The first 4 rows are patterns. Each new row is the sum of 2 different patterns, raised or lowered, with some noise. Before adding, each is slid sideways (what falls off one end comes back at the other) and multiplied by a number that may be negative. Names go in the order of the patterns.
Known rows, each followed by the names of its patterns:
[ 18  -8   1   6  -5  14  -2   2   1 -10 -12  -6 -11  -5  -4   5  15   3
  16  -6  -3  -7  -9  -1   7   4   3  -1  11   5   0   5  -3   3  -2   5
   4   4  15   4   8   0   8   3  12] : (2)
[ -2   1   0  -3   1  -5   5 -17  -6   2  -6  13   8  11  -1  -7   1   1
   0  11   1   1  18  -4   9  -9 -17  -3  -3  -5   5  -3  -4   3   2 -10
   5   8   3  -5  -6   4  -9   0  17] : (0)
[  0  -3   0  -6   1  -6   0  -8   4   7   9   2 -18   4  -2  13   1   5
  -1 -14   1   0  -5   3  -3   8   2 -10   0  -5  -4  -1   8  -4 -16  -2
   2  -7   7  -1   4  11   2   2   7] : (1)
[ 10  13  10  -1   2 -18   1   0 -13   4   3   2   0  -4 -10  -1   2   3
  -7  -1  -4  18  -2  -2  -3   5   4   1  15 -11   1   1 -12   2  -5  17
   0  -2  -2  -4   8  -9  -4  -4  10] : (3)

New rows, each followed by the names of its patterns:
[ 3  7  6  9  9 13 -1 13 10 14  6 12  6 -3  9  7 18 13  9  3 -1  6 11 19
 10  4 16 10 13 -1  3  8  3 12 10 18  4 11 25  8  6 11  4 11 11] : (1) (3)
[-19  -5 -23 -14  -1  -9  -6  -5  -9 -11 -14 -17 -25 -17 -17 -14  -1  -5
  -4 -15 -23 -11 -11 -11  -7 -11 -13  11 -16  -7 -20 -23 -12 -14  -7 -14
 -13 -14 -16  -9 -22   1  -6 -10 -17] : (0) (3)
[ -1   8  11  -6  -3  -4  -4 -20 -11 -16   1   3  14  21  -1  15 -23  -5
  -8 -22   0   7   3   1  -7  -1   2   0   5 -11  -1  -8  18  -1   0   9
   6   8   0  19  -9   9  15 -20   0] : (2) (3)
[-23 -16 -14 -10 -15  -2  -1 -20   0 -14 -12 -13 -17  -7  -9   3  -5 -13
   1 -16 -15 -15 -11  -4 -12  -8  -8 -15  -2  -8 -17  -7 -11  -3   8   2
 -13  -6 -10 -12   1 -14 -11  -3 -19] : (2) (0)
[  2 -18  -4   3  -5  17  -5   4   6 -10 -19 -22 -15  -7  -3  -6  14 -12
  -4   9 -22  -3 -13   5  16   9   1   0 -11   6   1  -1 -22   8  -6  -7
 -11  -3   1 -21  16  -4 -19  10  -5] : (0) (3)
[-10   4   2  -4   8   3   0  11   7   5   4  -1   2  -2  -1  10  -2   3
  -3   3   7   6   6 -17   1   2   8   8   9   7  -7  -1   3   0   4   5
   8   4   4   0   3  -4  -6   5  -2] : (0) (1)
[ -7   8   1   8   5  -2  21   5   6  25   4   3  19   2  16   6  -9   2
   0   6  11   6 -12  10   9  -1   6   9   7 -11  10   8  -2  15  19   8
  -8   6   5   8   5   3  -3   3  11] : (0) (3)
[-15 -21 -25 -30  -5 -10 -17  -9 -22 -16 -14 -13 -14  -2 -12   0   0  -8
 -14 -20 -16 -22  -6 -12  -8   0 -14 -21 -16 -11  -8 -22 -11 -13 -23  -9
 -15 -11 -14 -15 -12 -26  -6 -14 -14] : (2) (0)
[ -5  -2  -5  -2 -29 -12 -17 -23  -9  -7  23  -6   5 -15 -14  -6 -24 -13
  -5   5   4   4  12  -4  -5 -21  -9  -5 -21   0  -1  -2   6  -7  -9  -8
   1  -1  -4   7 -18  11  -4 -15   3] : (2) (3)
[ 15   9   7   3   4   0   1   7  -3  -1   8  -4  20   7  -9  21  -4  14
  22  10  14  20   4   9   9  11   7  21 -10   2   6  15  10   1  15  -4
   0   8   7  16   9  10  -1   3  26] : (0) (3)
[ 10   4  -5   7   8  -1   4   5   4   1   6  14   0   4   8  -2 -10  -1
  -7   2  -3  -6   1  -5   8   6   0  14   0  11 -12  -5  -5   1  18  -7
   9  -7   3  -9  -4   5  -6   2   4] : (1) (3)
[  9  10   9   9  -2  -2   9   7   6  11  12   7  18   4   9  -1 -10   6
   4   2  17   5   6   7  11  -1  15  21   2   1   3   4   6   3  18   4
  -1  -2  -1  -2  -2   6  -6   8   7] : (2) (0)
[ 10  -1  -3   2 -12  -9 -10  -6   2   4   6   0   5  12   5  -1  -2  -7
 -11   8   4  -1   2   7  10   2  -3  -2  -1  -4   4   9   1   2   3   8
  -5  12   3  12  23  -5   2  10  -5] : (2) (1)
[ -7 -18 -23  -9 -10 -13   2 -20 -12  -8 -18 -15 -11   6  -9 -14 -15 -11
 -10 -16  -4 -14  -4  -4  -3  -2 -14  -6 -33 -14  -9 -23  -1  -4  -3 -11
 -18 -16 -11  -9  -2 -15 -11  -3   0] : (0) (3)
[  1   2   3   5   0  12   2   6  22  -7   8  -5 -16   4  -4  -3   4  -7
  -9  -1  -4 -11   2   9  10  -3   3   0  -9  -3   9  -2   4   2  -1   1
   1   7 -14  -3   0  -3   9   8  10] : (2) (0)
[  4  11   5  13   3 -16   3   7  -6   8   9   3   7   2   8  14   0   6
   2 -15   5  -4   3  -3   5  13   8  18 -10   5   5   6  -3  -1   2  -6
   3   2  -2  -2  -2   9  -8  -4  -3] : (0) (1)
